The first 10 rows are patterns. Each new row is the sum of 3 different patterns, raised or lowered, with some noise. Before adding, each is slid sideways (what falls off one end comes back at the other) and multiplied by a number that may be negative. Names go in the order of the patterns.
Known rows, each followed by the names of its patterns:
[ -3   8 -10  -9  -5   3   7   7  -2  -6 -13   7   8   6   2   9  10   4
  12   4  -2  -7 -13   6 -10 -13  -8   4] | J_197
[  2  -5  -3   6  -3  10  -3   7   3   8  12  11   0  12  -2  -7  -1   1
 -12   7   3   0   0  -7  -4  -3  -6  12] | J_481
[ -2   4  -2  12  13  10 -11  -3  13   0  -5   0  11  11   9  -4  11   0
  -3  10 -10  -7 -10   9 -10  12 -10  -6] | J_750
[-11   1  -2  -7 -11  -4  -6   6  13  -6  12   3 -12  12  -8   1 -12 -13
   8 -13 -10   7  13  13   5  10  11  -1] | J_672
[ -4   0  11 -13  -7   1   4  13  -1 -11  -4 -10  -3  -3  -1 -11  10  -6
   3   7 -12  -8  -8  -4  -7  -2   9  -4] | J_118
[ -2  11   6  -2  -4  -2  10  -2  -6   2 -11  12  -4  -2  -5  -3  12   5
 -12  -3   9  -5 -10  -2  -5  12   5   0] | J_789
[ 11  -1   6  -3   2  -4 -12   2   0  -9   4  -2  -7   4 -12   9  11 -11
   6   5   6  12  -7  -5  -8   6   9  -4] | J_13
[-12   5   8   7  -7   0   9  11  -8   6  -3   0   9 -11  12   3   6 -12
  -3   9   0  12   9  13  -4   4 -13  -2] | J_756
[  6  -8   4   5 -10  10  11   7  -2   2   2   3  13  11  10  -9   4   0
  -9  -7   7  -1   7  -5   8   6   8   7] | J_531
[-10  -3   2  -5   5   9  -1  -3  -7   4   7   3  11  12   9 -12   3  10
   7  13  11   4  -3 -12  -2   9  10   7] | J_586

New rows. What belongs after each?
[  0  -1  -2   5 -22  -8  19  -3 -12   4  -5  12  -5 -24   2  -6  -2 -19
 -17   6   2   3 -28  -8   0 -23   2 -21] | J_197 J_789 J_13
[-18  20   3  -2  -3 -11  13   9  -3  -9   1  18  12  16  12  21 -11  -1
 -22  -8 -32  13   1  10 -16 -13   1   7] | J_481 J_750 J_756
[ -3 -17 -17   2 -12  -2   3   4  -4   7  -8  -7  -2  -6   8   2  -1   5
 -12   0   4  -5  -7  -6 -16  -2  -9  -1] | J_481 J_531 J_586
[  8 -13 -14  18 -16  13  11   2   1 -10  -6  19 -22 -11  -5 -22  -8  10
   1   0   5  -4 -21   4   1  -1  -6  -1] | J_789 J_13 J_531
[ 22   6   7   0  -4   0   9   5  -4 -12   5   7   4  -1   2  10  -7   1
  -1  15   5  -6   0 -15 -11  -5   7  -2] | J_750 J_756 J_531
[ 8  4 27 -5 18  4 23  5 33 15 15 13 31 13 33 40 28 16 14 18 21  7 13 14
 21 31 17 32] | J_481 J_750 J_13
[  6  -3  -4 -13 -14 -19  -5 -19   6   7   0  -5  14  -9  -3  -4   2   8
   2   1  -1 -12  -3   5  -4 -13   8 -13] | J_481 J_118 J_756
[ -5  -6 -10 -27   7   4  -2   0 -10 -10  14   6  24   0  -1 -10  23  -7
  16 -10  -9   6  14  21  21  -1   4 -18] | J_197 J_481 J_118
[  2  12  22 -13   3 -19   1  17  -6   3   6  -9 -26 -10  14   5  -4   0
  10 -12 -15 -25   0 -10 -13  -2  -5 -23] | J_750 J_756 J_586
[-17   0 -24  -1   0   0   1  -6   6  -1 -31  -2  17 -24 -16 -11 -16 -26
 -15  -1  16   7  -3   0 -14  10   0 -20] | J_672 J_531 J_586
[  8   0  -9 -14  10   6   7   4   8  -1  17   2  20  12   2  19  -7  21
  32   7   4   4  14  15   7  24  18   6] | J_13 J_531 J_586
[ -6  -7  -7 -32  -4  -6  -4   9 -21  -7  -6  -6   3  -4   0  -1   5 -17
   7  -8  -2 -10  -9 -11 -11  -8  -9  -6] | J_118 J_756 J_586
[ 4 16  6  9  3 13  4 16 15 12 13 -2 -2 14 -4  9  7  5  9 12 -5 14  0 12
 11 10 17 14] | J_197 J_481 J_13
[  0  -7   2   2   1  -5  18  -1  -1   3  11  13  -2   1   3  -5  -6   3
   3  -9   9  -7   3  -6  -2   5  -8 -16] | J_481 J_789 J_531
[  5  11   2   4   1  -9  -1   2  -5 -15  20   6   8 -10   0  17  16  13
   7   4  -2   5  12 -28   5  11  -2   0] | J_481 J_118 J_789
[-14 -19  -1  -4 -33 -15 -19  -8  -9 -18 -19 -14 -10   4 -16 -10 -17 -11
 -13 -12 -15 -15 -19 -16 -17   0 -25 -21] | J_481 J_118 J_13
[ -1   1  -3  -7  -1   3  18 -14 -23  -2 -22  11  14 -19   3  -5  14  10
  -2   3  13 -21 -24  -3 -27 -30 -27  -2] | J_197 J_672 J_118
[ 11  13   6  13  17  21  13  16 -10  18  10  -4  11  -1  30  12  14   0
   4  21  11   1 -11  18  -2   1  -5   2] | J_750 J_118 J_789
[  3  -3  14   8   8 -20   8   1  -6  -7  -4   6   5 -12  -4  -2   4   0
   1   9  -8   7 -14   5  15  16 -24   4] | J_750 J_13 J_756
[ -8  11  -1 -13  -4 -12   7   1  -7  -8  10  14  10   2 -13 -21  21   4
 -11   6  -2  12  -9 -15  -3  -4  11  -6] | J_672 J_789 J_13
[-18 -24 -16 -19 -15 -16 -12 -11 -29 -11 -10 -19  -7 -21 -16 -21 -24 -22
 -15 -17  -8 -20 -29 -18 -20 -16 -13 -25] | J_118 J_789 J_586
[  3  13  10 -11  -7 -16  -4  16  -4  -3   8  -9 -15  -7  13   7   1 -14
 -21  -6  -2   2   1  11  17  -3 -12  10] | J_789 J_531 J_586
[ -8   2   3  -6 -15  -3  -2  -6  -3  -6   6 -12  -8  -1  -3  -6  -8  -8
 -10 -13  -9  -4 -13   1 -21 -11 -11  -7] | J_750 J_13 J_586
[  5   6  -6 -14 -19   2  -7 -25  -1   3   5  -8 -14   3 -15  -6   4 -14
 -23 -13  -7 -21  -9 -22 -12  -5 -10  -9] | J_750 J_118 J_756
[ -2  -6  -9   2 -17  10   1   8   9   4  12   7  -1   5  -5 -20   5  13
  -7 -10   0   2   1   9  -1   2 -14  -3] | J_197 J_789 J_531
[-16  -9 -10 -14 -11 -14  -6  -2 -17   0 -14 -17  -6  -8 -16  -7 -23 -14
 -20 -14 -15   2   0  -6 -12 -11  -9 -19] | J_481 J_750 J_672
[ -1  -5  -7 -12  -9   7  -4 -11   0  -6  -6  -9  -9 -19 -10 -12 -16  -8
 -24 -13 -18 -12   1 -10 -21 -19  -9 -14] | J_197 J_481 J_118
[ -7   0 -12  -1   0  11  14   4  19  -3   5  -1  14  16   9   6   9  -3
 -12  12  11   3   0  10  -3  12  -6  -1] | J_481 J_750 J_531
[  3 -16 -19 -21 -13 -14  -3 -13 -21 -11 -24 -14  -6  -4 -21 -22 -13 -11
   3  -2   8  -7   1 -37 -17 -14  -4  -3] | J_481 J_756 J_586
[ 14   9  17  26  20   1  -1  10  18  24  14  16  -2   0   0  16   6   6
 -11   2   3   7  20  17   9  14  -7  10] | J_481 J_118 J_586
[ -8  -7 -13   4   3 -19  -1 -22  -8 -19   0  -4   0  -7  11 -16  -8  -2
   1   2 -11 -21   8 -12  -4  -3 -16  11] | J_481 J_13 J_756
[-10 -18   1   0  -8 -14   7  -4  -5 -11 -20  -2   0  -8 -10  -6  -1  -6
  -2  -8   4 -11  -4 -12  -2  -7  -1   1] | J_118 J_789 J_756
[ 12  10  11   0 -15   1  -1 -11   2  -1  -8   6  10  -1  20  -2  -1  15
   2  14  -4 -10  12  -7  -6   5  16   5] | J_481 J_672 J_13
[-13  -4   3  -3  -9  -9  -7  -7 -11 -20   4   3  -9 -11 -26 -15   7  -7
  -7  -7 -16  -2  -4 -24 -12 -16 -25  -5] | J_481 J_118 J_789
[11 15 23 33 24  9 32 15 20 19  5  3  0 35  5 27  1 16 17 15 12 35 26 24
  0 15 27 14] | J_750 J_672 J_531
[ 8 17 19  7 16  9  5 17 21 22 22  5 13 11  9 -1 27  9 10 12  3  2  6 10
 29 18 10  2] | J_197 J_481 J_586
[ -8  -6  -5   0 -17 -22 -21  16 -11 -23 -13 -14 -17  -1 -12   0   3 -17
 -26 -18   7  -2  -6  -9 -16 -16 -12  10] | J_789 J_531 J_586
[-20 -21 -14  -5   5 -14   5  -8   1 -10  -7 -22 -11  -4 -22 -11  -2 -10
 -18  -3 -12   2   7 -13   1  -9   0   0] | J_13 J_531 J_586
[  1  -8 -13  -3 -18 -13  -4   6 -12  -1  -4  11 -23 -13  -3  -8  -3  -5
 -15  -2  -5  -8  -2   1 -19   6 -13  -5] | J_481 J_750 J_118
[ 8 -6 -3  0 14 13  2 -8  4  3  9 -8  8  2  9 15 -3 14  6 10 -9  4  4  4
 12  1 17 -1] | J_672 J_13 J_756
[  7 -12 -16  -7   1   6  -7   7  -2  -8 -13  -4   4   7 -18  -7  -6 -16
  -2  -2   7   0  -4 -11   4 -11  -6  -7] | J_750 J_118 J_586
[  8  22 -16   1  -4   1   8  -3  -3  13  -2   5  -6  -5  17  -6  -7   5
  21  -1  -5  -7  -6   2  -4   9  -3  10] | J_750 J_118 J_756
[  2   6   2   7   3  13  12   5  -5  -4  -4   0 -14  -3  -9  12  -7   2
  -5  -3   3   7  -6   1   8 -11  -9   2] | J_197 J_789 J_756
[-16  -1   5   4  17   2   4 -10  -1 -22  -9 -24  10  -5  -1 -11 -14  -2
   3 -17  10  -5  -3  -7 -18  14  -6   2] | J_197 J_13 J_756
[29 -2 21 36 12 17 16 -3 28 18 20 14 12  7 -3 17 25 -1 -6 20 13 -2 -9 -4
  1 15 20 30] | J_197 J_118 J_586
[-4 -6 21 -7 -6 13  0 28 12 -5 -8  0 15  4 13  8  6  5 17 26 13  3 14 -3
 19 -6 -5 -1] | J_197 J_118 J_756
[  8  -6 -17  -4  -3  15   6  -5  16  -3  -1  12  -2  12  -7  -1   2  -7
  -7  16   6  11  -1  23   1  -3 -21  16] | J_118 J_789 J_756
[-12 -21 -18 -12 -23  -8   6 -14  -6  -4   0  -7 -20 -18 -22  -4 -23  -6
  -1 -21  -4  -6  -2 -10 -23  -4  -5  -9] | J_197 J_481 J_672
[-1 -3  3  6 12  7 10 -3 -4 15 14  7 17  6 13 13 15 16  4 -1  7  4 -6 -3
 -7 11  6 21] | J_197 J_750 J_13
[-10 -19 -21 -15 -19 -34 -25 -12 -17 -31 -24 -34 -27 -26 -14 -15 -25 -24
 -29 -32 -14 -12 -20 -16 -18 -32 -23 -21] | J_481 J_531 J_586
[ -5 -14   4   6  -8   7   7 -11   9  -2 -17  13  -3  -9  -7   7   7  -8
 -12 -15  -5 -11  16  -5   9  -3  11  -3] | J_481 J_750 J_756
[ -9  -8 -16  -7 -13   0   0 -20  -6   3   3  10   3 -11 -22   1  11  -3
   5  -2   7 -11 -22  -9  -4   4   0 -30] | J_789 J_13 J_586
[21 23 22  7 -7 14 16 16 14  0 17  4  2  9  9 21 17 15  0 10 12  3 12 16
 -1 14 16 28] | J_13 J_531 J_586
[  8 -10  11   5 -13   3 -12 -11  -7  -6  10 -17 -14  -2   4   4  -3   4
  -8  -6 -11  -3  -2 -10  -6   3  -5   1] | J_197 J_672 J_531
[ -2  10  -7  13  -5  -8   6 -16 -11 -10  13   3  14 -12 -13 -19  -6   5
   6   5   8  -7   1  13   7   1   5   2] | J_197 J_756 J_531
[  1  26  -3  20   9  17  15  11  16  26   7   1  -3  11 -10  -3   3  19
  14   8  18  21  15   9  -6  -4  17  -6] | J_750 J_672 J_118
[-15  -2   4   3 -10 -10   4  10   6 -10  14  15   3  17  -2  -5  15  -7
  -9  -4   5 -15   5  -2   0  11  -3  10] | J_481 J_789 J_756
[-15  -4  11 -14  -2 -10  -7   3 -13  -5 -24 -14  -3 -16 -12  10   7   0
  -1   2   2 -12 -10  -7  -2  -9  -6  -8] | J_672 J_756 J_586
[ -4  13 -11   5  -2  11  -2   9   2   4  -4   4   4  -5  -4   3  -7   6
   4  -9   4  -7  -5 -10 -12   2  10  -9] | J_481 J_750 J_531
[  3  -3   6  26  12   8 -19   1  -3  17  15  -9  -3   2   4 -15  21  23
  -3   5 -24  -5  -1  10   0  19  15   4] | J_789 J_756 J_586
[13 18 21 11 24 -4 25 30 34 23  4 21 39 24 10 14 21 17 17 24 27  9 17  6
 39  5  6  3] | J_197 J_750 J_672
[ -9  11 -10   0  -9   7  18  -4 -16   1   1   9  -9  -1   5   5  12  -6
  -7   8  -7 -12  -1  12   2  12  18   6] | J_118 J_13 J_756
[-1 20 10 -1  8  7 13  7 11 20  1  2  5 -6 -4  1 15 10 20 -1 -1  4  8 13
 20 12  7 -4] | J_750 J_756 J_586
[ 13  13   6 -18  -7  12   3  13   0   1   0   5 -13  -9  -4  -2   1   5
   1  16   1  12   6   5   3   2   0   0] | J_197 J_789 J_756
[  1   2  17  15  20  20   9 -10  12  32  19   0  14  26  31  11   2  14
   2  17  19   2   6   6  20 -16  25   5] | J_750 J_118 J_789
[ -2   3   2  -3 -10  -2   0  20   6  16   3   4  -6   9   7   5 -19  -3
  -2  -5  16   1  14  -4  -9  12  -1  17] | J_197 J_672 J_531
[  0  10  -6 -20  -3  -4   2   3   2  -1   6  10   6  14   8  -8  -6  19
  11  21  -5   6  20   0  13  -3 -12  -3] | J_197 J_750 J_13
[ -3   0  -9   0  -5  -5  13   3  -4 -11   3   5   8   7  13   4   3   0
   1   4  15  -4 -12  -1   1 -17   7   6] | J_481 J_531 J_586
